The rows are grouped in 2 different ways at once. Each group adds its own fixed numbers to the row, and there is some noise. The rows also spread widely along 5 directions, which tell nothing about the answers.
In the rows, 128 means zero.
Known rows, each followed by its group in each grouping:
[148 117 191 126  98 114 129  92  84 130  95  96 152 131 110 118 154]  davop j166
[134 104 183 125 116 134 167  80  95 116 108 125 151 171  86 111 138]  ras j635
[ 88  94 121 167 140 137 122 126 101 136 109 134 155  89 109 115 147]  puguz j166
[110 142 123 147 106 166 107 112 145 157 126 113 106 107 128 125 126]  puguz j313
[125 128 137 140 136 137 130  90 137 112 103  98 149 139 106 115 156]  davop j321
[126 117 141 151 106 170 143 105 135 126 112 143 138 144 110 116 127]  ras j321
[102  81 155 129 133 154 145  83 115 133  88 130 177 179  97 115 138]  ras j11
[108 113 156 152 104 141 100  86 101 140  73 133 176 108 117 135 142]  davop j635
[114 160 164 165  81 139 153 122 143 124 133 155 119 117 116  87 158]  davop j313
[106 128 132 130 126 135 126 136 115 113 123 111 123 112 128 115 154]  ras j11
[109 133 163 175  75 183 122 108 128 153  95 169 157 115 128 111 136]  davop j166
[ 74 138 121 194  94 139  76 138 117 138  91 164 143  34 143 129 154]  davop j313
[130 135 167 142  76 150  65 111  91 153  75 113 138  74 144 140 129]  davop j166
[107 149  96 135 115 200  75 117 156 150 111  71  99 124 139 147 116]  ras j313
[154 151 193 131  63 156 160 127 110 127 130 136 102 136 126 100 131]  ras j166
[100 159 135 159 109 171 134 103 149 129 112 124 128 114 121 112 144]  davop j635
[124 147 162 140  82 168 104  86 125 149  88 112 141 115 127 139 130]  davop j635
[123 106 121 140 146 121 141 115 109  98 115 117 137 118 103 115 149]  ras j321
[ 99 127 139 147 108 172 143 116 145 130 115 143 137 142 125 107 140]  ras j11

New rows. What belongs after each?
[ 62 124  84 169 166 124 116 145 122 115 133 124 129  55 123 120 155]  puguz j635
[120 102 190 159  57 167 123 100 103 148  86 194 159 121 127 120 125]  ras j11
[172 125 232 113  82  71 129  80  52 118  88 115 145 114 103 122 152]  davop j635
[ 88 148 118 162 109 156 137 145 128 111 129 149 109  82 133 114 144]  ras j635
[ 99  98 146 169 121  94 114 128  86 125 112 161 141  54 113 112 152]  puguz j313
[ 88 127 138 184 103 192 141 107 148 141 103 163 166 119 117  98 145]  davop j166
[103 147 119 126 133 178 125  88 167 136 113  78 139 172 124 115 151]  davop j11
[101 106 121 127 154 158 154  87 128 115 106 105 159 167  93 117 136]  ras j635
[119 142 154 125 131 118 131  96 109 114 106  92 137 126 109 117 157]  davop j635
[ 94 145 120 147  94 228 101 108 176 160 105 122 124 145 147 135 114]  ras j11
[ 55 102  82 159 179 142  93 106 122 117  77 108 191  95 108 139 161]  davop j635
[109 111 156 151 120 148 126  97 106 135  91 124 173 129 109 110 155]  davop j166
[100 104 138 126 163 109 174 118 110  83 130 112 150 156  97  90 173]  ras j11
[135 143 179 136  87 132 116  97 100 134  96 118 139 109 120 124 142]  davop j635
[133 152 155 121 103 183 161  99 151 124 130 106 106 175 114 114 124]  ras j635
[ 84 154 109 146 128 189 169 132 172 118 147 128 111 154 129  92 148]  ras j11
[116 135 137 142  96 184 139 105 154 136 120 119 122 156 121 113 122]  ras j313
[ 94 129 128 160 106 179 118  84 151 151  94 128 162 142 112 115 143]  davop j313
[123 166 145 122 111 177 116  99 164 136 113  72 122 159 135 116 143]  davop j11
[ 93 135 106 152 129 185 136 138 144 122 125 116 119 122 126 111 140]  ras j166
[136 138 156 109 127 108 114  92 100 115  98  70 133 123 110 129 152]  davop j635
[146 118 204 116  96  67  89 103  52 117  83 106 150  95 121 129 163]  davop j11
[ 81 117 113 150 154 194 195  88 169 115 124 138 166 198  86  93 138]  ras j635
[145 115 209 129 123  20 171 121  33  68 116 130 147  88  90  93 191]  davop j635
[ 94 113 128 157 146 149 156 107 127 113 114 117 172 142  96  95 164]  davop j166
[152 168 171 103 112 117 136  97 116 113 121  55 102 135 118 121 155]  davop j635
[104  99 104 120 153 215 124  75 151 142  96  64 165 198 104 137 116]  ras j166
[ 76 131 100 166 131 166 143 135 147 121 127 141 129 113 117 103 144]  ras j313
[117 133 142 129 126 109 109 133  83 104 107 102 107  74 127 137 144]  ras j635
[110 129 140 137 130 124 162 132 125 102 139 120 108 134 109  94 155]  ras j313
[192 151 217 120  59 132 134  75 108 137 100 109 121 149 115 120 135]  davop j321
[111 102 163 124 120 112 123 112  85 108 100 127 146 126 116 122 150]  ras j11
[130 130 174 138  95 150 127  75 128 145  95 118 151 158 102 116 141]  davop j313
[138 133 184 120 114 132 172  70 121 116 107 107 160 178  92 102 153]  davop j635
[ 93 109 113 136 150 170 132 118 124 121 111 100 149 142 108 115 140]  ras j166
